The rows of each matrix lie in a flat space through zero, up to rounding. After each matrix: how many dimensions does the smallest such space have?

-27 30 0 15 -43 -4 -7 2 -2 -30 44 38 -26 -45 -17 -9 -9 -20 -11 24 33 11

30 -31 -48 3 19 -38 10 -30 6 8 -31 12 13 50 -10 -14 50 -53 12 47 -16 -5

0 -48 12 -2 -45 -14 43 -43 -9 16 31 27 13 -16 18 9 13 14 -37 24 -1 -5

15 3 -2 16 48 -36 -33 4 9 -14 16 32 -19 13 -48 -5 -2 -23 21 -18 23 -1

-43 19 -45 48 -29 12 17 -12 -30 -36 15 2 -5 -4 -22 -9 -4 1 30 36 21 -34

-4 -38 -14 -36 12 26 57 -13 31 -51 -6 -69 -17 -25 27 -18 -20 -57 -37 33
 -7 60

-7 10 43 -33 17 57 10 -5 26 -41 8 -20 23 -42 -9 -11 -12 -12 0 -51 -35 29

2 -30 -43 4 -12 -13 -5 -26 -9 4 -15 0 -4 13 58 -11 11 -48 -23 20 -21 -44

-2 6 -9 9 -30 31 26 -9 -3 -7 28 5 32 0 -24 -21 24 -22 11 30 -6 0

-30 8 16 -14 -36 -51 -41 4 -7 1 23 65 -38 -23 7 4 16 -12 -11 -33 6 -6

44 -31 31 16 15 -6 8 -15 28 23 -29 -75 -45 -20 -22 3 33 -7 3 -22 -30 -14

38 12 27 32 2 -69 -20 0 5 65 -75 -26 -74 31 12 21 -12 56 30 28 6 7

-26 13 13 -19 -5 -17 23 -4 32 -38 -45 -74 -53 -83 11 34 1 1 -27 6 -13 35

-45 50 -16 13 -4 -25 -42 13 0 -23 -20 31 -83 -3 -18 -2 -5 18 1 -67 -6
 -11

-17 -10 18 -48 -22 27 -9 58 -24 7 -22 12 11 -18 -36 45 47 92 -13 -48 46
 39

-9 -14 9 -5 -9 -18 -11 -11 -21 4 3 21 34 -2 45 10 -21 -2 17 26 8 -17

-9 50 13 -2 -4 -20 -12 11 24 16 33 -12 1 -5 47 -21 -44 -53 -3 19 -35 3

-20 -53 14 -23 1 -57 -12 -48 -22 -12 -7 56 1 18 92 -2 -53 -20 9 14 1 -6

-11 12 -37 21 30 -37 0 -23 11 -11 3 30 -27 1 -13 17 -3 9 -44 -31 -10 -28

24 47 24 -18 36 33 -51 20 30 -33 -22 28 6 -67 -48 26 19 14 -31 -57 10 16

33 -16 -1 23 21 -7 -35 -21 -6 6 -30 6 -13 -6 46 8 -35 1 -10 10 13 -38

11 -5 -5 -1 -34 60 29 -44 0 -6 -14 7 35 -11 39 -17 3 -6 -28 16 -38 -15
 -> 14

66 -22 -12 -20 -5 -16 -17 -52 -26 6 -24 11 -13 2 -16 30 24 -2 -21 10 8
 -12

-22 43 -11 -7 5 11 -4 -18 1 -9 16 -8 4 -28 -21 4 16 -13 14 -5 0 5

-12 -11 -9 12 1 -13 10 1 10 12 7 11 -19 -6 15 4 -5 -23 -23 -25 -14 7

-20 -7 12 36 -4 3 -40 10 -11 14 22 -39 -2 8 11 4 0 30 0 -12 23 23

-5 5 1 -4 23 -10 26 0 -1 -28 7 -2 -3 2 -13 -8 5 -22 24 11 3 -15

-16 11 -13 3 -10 36 3 -19 14 15 -26 16 14 -55 -6 21 -5 -5 7 -68 -26 5

-17 -4 10 -40 26 3 18 28 5 -7 -6 8 2 13 -17 -11 25 -11 6 18 -42 -44

-52 -18 1 10 0 -19 28 36 9 8 -26 -5 -21 29 17 -15 -5 5 3 -20 -18 -13

-26 1 10 -11 -1 14 5 9 11 -5 -12 -3 0 -2 14 9 5 8 22 -15 -31 -4

6 -9 12 14 -28 15 -7 8 -5 -7 -2 -9 -16 22 30 -2 -15 16 -7 12 21 28

-24 16 7 22 7 -26 -6 -26 -12 -2 -8 -27 -14 10 -14 4 2 12 -3 -10 37 3

11 -8 11 -39 -2 16 8 -5 -3 -9 -27 12 -17 14 0 7 17 -3 -15 13 -27 -23

-13 4 -19 -2 -3 14 2 -21 0 -16 -14 -17 -31 8 8 9 13 -4 8 -14 -3 -10

2 -28 -6 8 2 -55 13 29 -2 22 10 14 8 29 9 -2 14 -11 6 17 -5 -13

-16 -21 15 11 -13 -6 -17 17 14 30 -14 0 8 9 38 -1 -11 35 -13 -20 -27 6

30 4 4 4 -8 21 -11 -15 9 -2 4 7 9 -2 -1 18 -11 4 -6 -8 24 14

24 16 -5 0 5 -5 25 -5 5 -15 2 17 13 14 -11 -11 48 -11 10 5 11 -11

-2 -13 -23 30 -22 -5 -11 5 8 16 12 -3 -4 -11 35 4 -11 6 9 -26 -9 40

-21 14 -23 0 24 7 6 3 22 -7 -3 -15 8 6 -13 -6 10 9 29 -21 -6 -26

10 -5 -25 -12 11 -68 18 -20 -15 12 -10 13 -14 17 -20 -8 5 -26 -21 32 8
 -35

8 0 -14 23 3 -26 -42 -18 -31 21 37 -27 -3 -5 -27 24 11 -9 -6 8 46 5

-12 5 7 23 -15 5 -44 -13 -4 28 3 -23 -10 -13 6 14 -11 40 -26 -35 5 59
 -> 15

2 -45 5 7 -23 23 -1 -31 -7 -25 -9 -19 -22 -1 57 33 14 23 11 -2 -66 50

-45 -35 15 -20 -1 16 51 20 -32 -15 8 -40 23 -43 -1 10 -18 12 -28 -23 -41
 -3

5 15 -39 -17 -15 20 10 5 -3 13 28 -20 -17 14 -23 4 -10 -10 19 3 31 2

7 -20 -17 4 -9 -13 11 -36 16 -4 24 -10 -43 73 -15 25 20 23 8 3 42 8

-23 -1 -15 -9 -12 17 23 15 -20 13 20 -24 6 -18 -9 -10 -19 -12 -11 2 2
 -14

23 16 20 -13 17 6 -5 29 -11 -23 -15 17 44 -79 24 4 -18 -5 27 -31 -29 18

-1 51 10 11 23 -5 -3 1 -34 -17 66 -23 1 -34 12 -24 -34 16 1 -19 86 -30

-31 20 5 -36 15 29 1 38 -4 14 -30 13 30 -43 6 -29 3 17 -1 -6 -71 -15

-7 -32 -3 16 -20 -11 -34 -4 26 14 -36 22 -4 28 -1 4 11 -37 -15 22 -48 16

-25 -15 13 -4 13 -23 -17 14 14 -9 7 11 13 8 -22 -4 -2 4 -27 -5 6 -17

-9 8 28 24 20 -15 66 -30 -36 7 33 -21 -8 12 14 -23 8 56 -25 6 70 -56

-19 -40 -20 -10 -24 17 -23 13 22 11 -21 3 0 10 -5 2 12 -5 -28 35 -53 8

-22 23 -17 -43 6 44 1 30 -4 13 -8 0 10 -28 8 -22 5 31 12 0 -51 -9

-1 -43 14 73 -18 -79 -34 -43 28 8 12 10 -28 90 -37 9 -1 -64 -55 31 78
 -14

57 -1 -23 -15 -9 24 12 6 -1 -22 14 -5 8 -37 13 29 -3 20 38 1 25 30

33 10 4 25 -10 4 -24 -29 4 -4 -23 2 -22 9 29 8 12 -8 13 15 -8 28

14 -18 -10 20 -19 -18 -34 3 11 -2 8 12 5 -1 -3 12 -19 -53 3 4 10 19

23 12 -10 23 -12 -5 16 17 -37 4 56 -5 31 -64 20 -8 -53 -45 22 -13 61 -13

11 -28 19 8 -11 27 1 -1 -15 -27 -25 -28 12 -55 38 13 3 22 -31 23 -44 25

-2 -23 3 3 2 -31 -19 -6 22 -5 6 35 0 31 1 15 4 -13 23 -25 -9 12

-66 -41 31 42 2 -29 86 -71 -48 6 70 -53 -51 78 25 -8 10 61 -44 -9 57 -55

50 -3 2 8 -14 18 -30 -15 16 -17 -56 8 -9 -14 30 28 19 -13 25 12 -55 61
 -> 10

-6 9 -11 0 -4 27 -9 -11 -11 21 6 17 -14 54 8 -1 48 -9 2 1 -5 -23

9 17 13 -4 29 -6 15 19 33 -2 -14 22 -1 0 3 1 -5 -15 40 4 -5 9

-11 13 -55 19 39 20 -14 -27 -18 25 -6 -31 -11 -18 0 19 35 35 28 -26 -14
 -24

0 -4 19 13 15 2 7 24 -11 -9 1 -12 13 -25 27 25 -8 -14 28 -37 -7 -13

-4 29 39 15 12 8 6 -9 -21 14 41 48 -42 25 -6 -13 -26 6 -19 -5 0 -6

27 -6 20 2 8 -28 -19 2 -15 -47 59 -13 -20 9 41 10 -6 34 -1 -28 -27 -26

-9 15 -14 7 6 -19 8 -35 -19 -18 4 -14 -37 31 -29 -17 34 20 -17 3 3 -14

-11 19 -27 24 -9 2 -35 46 -26 13 9 -32 3 33 20 -12 -12 4 8 -8 24 -4

-11 33 -18 -11 -21 -15 -19 -26 -3 17 26 -13 -6 3 18 -19 -21 -31 -17 -37
 -26 -15

21 -2 25 -9 14 -47 -18 13 17 -17 10 -38 2 -12 -6 11 8 9 -16 9 -2 -7

6 -14 -6 1 41 59 4 9 26 10 -5 2 2 -22 -31 -3 0 1 18 5 12 8

17 22 -31 -12 48 -13 -14 -32 -13 -38 2 -29 -4 -33 -13 24 3 6 7 -23 -29
 -5

-14 -1 -11 13 -42 -20 -37 3 -6 2 2 -4 14 24 -14 1 -25 5 25 -19 33 -39

54 0 -18 -25 25 9 31 33 3 -12 -22 -33 24 -27 19 5 -26 -11 44 -17 -30 15

8 3 0 27 -6 41 -29 20 18 -6 -31 -13 -14 19 27 -27 10 6 11 17 14 20

-1 1 19 25 -13 10 -17 -12 -19 11 -3 24 1 5 -27 17 -24 11 -37 -2 23 -2

48 -5 35 -8 -26 -6 34 -12 -21 8 0 3 -25 -26 10 -24 -14 -24 -6 24 1 17

-9 -15 35 -14 6 34 20 4 -31 9 1 6 5 -11 6 11 -24 45 -15 -6 -29 -8

2 40 28 28 -19 -1 -17 8 -17 -16 18 7 25 44 11 -37 -6 -15 -20 15 -15 4

1 4 -26 -37 -5 -28 3 -8 -37 9 5 -23 -19 -17 17 -2 24 -6 15 25 -9 0

-5 -5 -14 -7 0 -27 3 24 -26 -2 12 -29 33 -30 14 23 1 -29 -15 -9 -2 10

-23 9 -24 -13 -6 -26 -14 -4 -15 -7 8 -5 -39 15 20 -2 17 -8 4 0 10 -1
 -> 18

-14 -18 3 -10 31 -8 15 0 27 8 37 4 -25 -7 21 20 -4 -6 18 -15 27 -4

-18 -8 -13 6 4 6 0 -13 12 19 16 -1 -41 -4 13 14 -8 7 1 -21 28 -5

3 -13 -5 8 13 -7 -4 -8 -3 -2 -9 -3 -6 13 -3 24 10 -6 -6 -5 8 11

-10 6 8 -1 0 15 25 15 12 2 16 13 -5 -14 10 -23 -9 5 16 1 -8 -11

31 4 13 0 0 -15 -5 14 -19 -22 -34 -1 53 15 -20 0 16 -14 -8 26 -31 16

-8 6 -7 15 -15 14 1 -4 -9 -1 -9 6 -9 10 -1 -7 4 12 -11 -7 -3 2

15 0 -4 25 -5 1 -3 1 -20 -8 -39 4 14 25 -12 13 17 -2 -19 6 -11 19

0 -13 -8 15 14 -4 1 -8 2 8 -7 1 -20 13 5 30 6 -4 -6 -11 20 11

27 12 -3 12 -19 -9 -20 2 -24 1 -44 -6 29 12 -17 6 5 -4 -23 18 -11 15

8 19 -2 2 -22 -1 -8 8 1 21 -6 2 2 -11 7 -8 -16 7 -9 8 10 -4

37 16 -9 16 -34 -9 -39 -7 -44 -6 -71 -17 42 20 -35 3 11 -3 -36 25 -26 20

4 -1 -3 13 -1 6 4 1 -6 2 -17 2 -2 6 -4 3 3 -1 -4 1 -4 5

-25 -41 -6 -5 53 -9 14 -20 29 2 42 -2 -49 5 19 45 7 -11 20 -32 38 1

-7 -4 13 -14 15 10 25 13 12 -11 20 6 5 -15 1 -22 -3 -5 26 4 -19 -12

21 13 -3 10 -20 -1 -12 5 -17 7 -35 -4 19 1 -12 -4 -3 -1 -14 16 -10 7

20 14 24 -23 0 -7 13 30 6 -8 3 3 45 -22 -4 -29 -11 -11 19 30 -27 -9

-4 -8 10 -9 16 4 17 6 5 -16 11 3 7 -3 -3 -11 5 -6 17 2 -17 -4

-6 7 -6 5 -14 12 -2 -4 -4 7 -3 -1 -11 -5 -1 -11 -6 8 -3 -3 -1 -5

18 1 -6 16 -8 -11 -19 -6 -23 -9 -36 -4 20 26 -14 19 17 -3 -25 6 -5 20

-15 -21 -5 1 26 -7 6 -11 18 8 25 1 -32 4 16 30 2 -3 6 -20 30 2

27 28 8 -8 -31 -3 -11 20 -11 10 -26 -4 38 -19 -10 -27 -17 -1 -5 30 -19
 -5

-4 -5 11 -11 16 2 19 11 15 -4 20 5 1 -12 7 -9 -4 -5 20 2 -5 -8
 -> 6

50 -23 -35 -28 74 -6 -4 -5 -14 1 -34 19 -47 43 -9 14 -8 7 23 45 51 23

-23 83 72 62 29 30 2 -34 -3 46 -29 -23 -20 -21 26 -31 9 -30 15 -6 -20
 -42

-35 72 -11 63 27 16 36 61 -28 0 14 -41 -7 43 -3 34 0 6 24 37 14 -7

-28 62 63 -63 -5 -10 -31 -28 -18 16 -19 -26 -28 12 -15 28 28 -19 5 -1 14
 -16

74 29 27 -5 16 -6 -14 -27 10 -26 11 4 5 4 -30 6 -12 1 12 -20 21 1

-6 30 16 -10 -6 18 -47 -45 -44 21 10 -3 6 -6 15 -55 21 4 47 -16 15 -1

-4 2 36 -31 -14 -47 48 4 -22 -22 27 -15 14 2 -30 38 -20 19 -12 49 3 -50

-5 -34 61 -28 -27 -45 4 -36 17 -9 44 33 14 50 -26 54 48 23 54 2 7 11

-14 -3 -28 -18 10 -44 -22 17 50 -1 10 11 -14 3 -24 30 61 -2 7 2 1 -6

1 46 0 16 -26 21 -22 -9 -1 -23 -30 18 -15 24 28 21 43 3 -21 15 -11 -30

-34 -29 14 -19 11 10 27 44 10 -30 -13 -11 20 13 -57 12 -6 8 4 16 14 27

19 -23 -41 -26 4 -3 -15 33 11 18 -11 28 -15 28 -4 -52 10 -3 8 -26 33 53

-47 -20 -7 -28 5 6 14 14 -14 -15 20 -15 -68 -20 -26 -10 25 -5 19 15 5 36

43 -21 43 12 4 -6 2 50 3 24 13 28 -20 14 -15 10 -12 24 -1 -5 37 31

-9 26 -3 -15 -30 15 -30 -26 -24 28 -57 -4 -26 -15 -42 10 45 -15 -17 36
 -7 15

14 -31 34 28 6 -55 38 54 30 21 12 -52 -10 10 10 6 19 49 -11 33 -25 -7

-8 9 0 28 -12 21 -20 48 61 43 -6 10 25 -12 45 19 12 2 -1 -43 -6 -8

7 -30 6 -19 1 4 19 23 -2 3 8 -3 -5 24 -15 49 2 -6 0 49 -21 3

23 15 24 5 12 47 -12 54 7 -21 4 8 19 -1 -17 -11 -1 0 1 16 2 -19

45 -6 37 -1 -20 -16 49 2 2 15 16 -26 15 -5 36 33 -43 49 16 8 15 -22

51 -20 14 14 21 15 3 7 1 -11 14 33 5 37 -7 -25 -6 -21 2 15 -19 4

23 -42 -7 -16 1 -1 -50 11 -6 -30 27 53 36 31 15 -7 -8 3 -19 -22 4 -2
 -> 18

18 4 -2 -4 -3 26 10 0 7 2 -13 2 -4 -5 -2 20 16 7 9 9 -8 12

4 -7 -6 14 -11 -16 17 19 -2 6 -15 10 8 -4 17 17 3 -8 -18 6 -3 -13

-2 -6 -88 25 29 -4 58 14 -10 -36 51 0 21 -25 21 -10 -6 4 -22 -31 8 16

-4 14 25 -26 13 30 -36 -32 6 -4 14 -16 -18 10 -32 -24 -2 13 34 -4 2 20

-3 -11 29 13 -29 -38 -3 24 -3 25 -40 15 6 7 19 21 -1 -18 -24 18 -3 -35

26 -16 -4 30 -38 -22 46 49 1 25 -61 29 16 -11 43 67 22 -17 -38 30 -16
 -29

10 17 58 -36 -3 46 -49 -34 15 13 -18 -13 -27 16 -38 -2 12 14 45 17 -8 20

0 19 14 -32 24 49 -34 -42 9 -13 28 -22 -21 7 -40 -29 1 21 45 -9 2 36

7 -2 -10 6 -3 1 15 9 1 0 -6 5 4 -5 8 13 6 -1 -6 3 -3 0

2 6 -36 -4 25 25 13 -13 0 -24 36 -10 0 -10 -9 -16 0 13 12 -18 4 27

-13 -15 51 14 -40 -61 -18 28 -6 36 -51 18 7 15 22 17 -9 -27 -31 23 -1
 -53

2 10 0 -16 15 29 -13 -22 5 -10 18 -12 -10 1 -20 -15 2 13 24 -7 1 22

-4 8 21 -18 6 16 -27 -21 4 0 7 -10 -12 8 -21 -16 -2 7 21 -1 1 10

-5 -4 -25 10 7 -11 16 7 -5 -10 15 1 8 -6 9 -6 -6 -2 -11 -10 4 -1

-2 17 21 -32 19 43 -38 -40 8 -9 22 -20 -21 9 -39 -28 0 19 43 -6 2 31

20 17 -10 -24 21 67 -2 -29 13 -16 17 -15 -16 -6 -28 -1 18 25 40 -3 -7 45

16 3 -6 -2 -1 22 12 1 6 0 -9 2 -2 -6 0 18 14 6 6 7 -7 11

7 -8 4 13 -18 -17 14 21 -1 13 -27 13 7 -2 19 25 6 -10 -19 13 -5 -18

9 -18 -22 34 -24 -38 45 45 -6 12 -31 24 21 -11 43 40 6 -19 -44 12 -5 -30

9 6 -31 -4 18 30 17 -9 3 -18 23 -7 -1 -10 -6 -3 7 13 12 -11 -1 26

-8 -3 8 2 -3 -16 -8 2 -3 4 -1 1 1 4 2 -7 -7 -5 -5 -1 3 -10

12 -13 16 20 -35 -29 20 36 0 27 -53 22 10 -1 31 45 11 -18 -30 26 -10 -32
 -> 3

-18 24 22 -12 -30 41 -12 23 -31 -13 22 -6 -50 21 2 -21 -40 2 12 -7 -23
 -3

24 -10 -14 27 9 0 9 0 18 -21 1 32 47 -13 -1 55 -10 23 -40 39 -9 -22

22 -14 11 4 -10 6 11 -11 -4 20 3 1 -4 34 -3 -34 0 -18 25 -25 -7 6

-12 27 4 13 9 17 16 -17 -8 6 -12 -9 -25 37 5 -13 -19 -8 28 -32 2 -6

-30 9 -10 9 19 1 -4 11 12 6 20 -7 3 0 1 12 -1 -9 -6 -3 15 -2

41 0 6 17 1 29 28 7 29 59 1 -25 2 23 10 -36 -6 -38 31 -9 17 0

-12 9 11 16 -4 28 -21 9 2 8 -3 17 26 5 -10 -19 -14 9 15 0 -17 -8

23 0 -11 -17 11 7 9 42 1 33 10 -11 30 -8 34 5 15 -18 3 -3 15 -21

-31 18 -4 -8 12 29 2 1 21 19 2 -20 -36 26 -11 -32 8 -8 20 4 4 20

-13 -21 20 6 6 59 8 33 19 77 15 -27 4 7 5 -25 -4 27 12 -12 -5 -14

22 1 3 -12 20 1 -3 10 2 15 13 -31 -6 -6 -8 9 -20 32 -25 8 -3 3

-6 32 1 -9 -7 -25 17 -11 -20 -27 -31 27 -20 0 7 -4 -15 16 16 -1 12 -3

-50 47 -4 -25 3 2 26 30 -36 4 -6 -20 -23 24 10 5 25 22 -2 -24 7 -9

21 -13 34 37 0 23 5 -8 26 7 -6 0 24 34 14 -19 2 -26 28 -33 12 9

2 -1 -3 5 1 10 -10 34 -11 5 -8 7 10 14 -7 3 -7 12 -3 3 1 -25

-21 55 -34 -13 12 -36 -19 5 -32 -25 9 -4 5 -19 3 9 -12 -30 -14 -10 7 -7

-40 -10 0 -19 -1 -6 -14 15 8 -4 -20 -15 25 2 -7 -12 52 -7 -3 -19 22 -3

2 23 -18 -8 -9 -38 9 -18 -8 27 32 16 22 -26 12 -30 -7 -61 35 -15 11 11

12 -40 25 28 -6 31 15 3 20 12 -25 16 -2 28 -3 -14 -3 35 -16 -7 -2 -10

-7 39 -25 -32 -3 -9 0 -3 4 -12 8 -1 -24 -33 3 -10 -19 -15 -7 35 6 10

-23 -9 -7 2 15 17 -17 15 4 -5 -3 12 7 12 1 7 22 11 -2 6 -11 -2

-3 -22 6 -6 -2 0 -8 -21 20 -14 3 -3 -9 9 -25 -7 -3 11 -10 10 -2 13
 -> 17
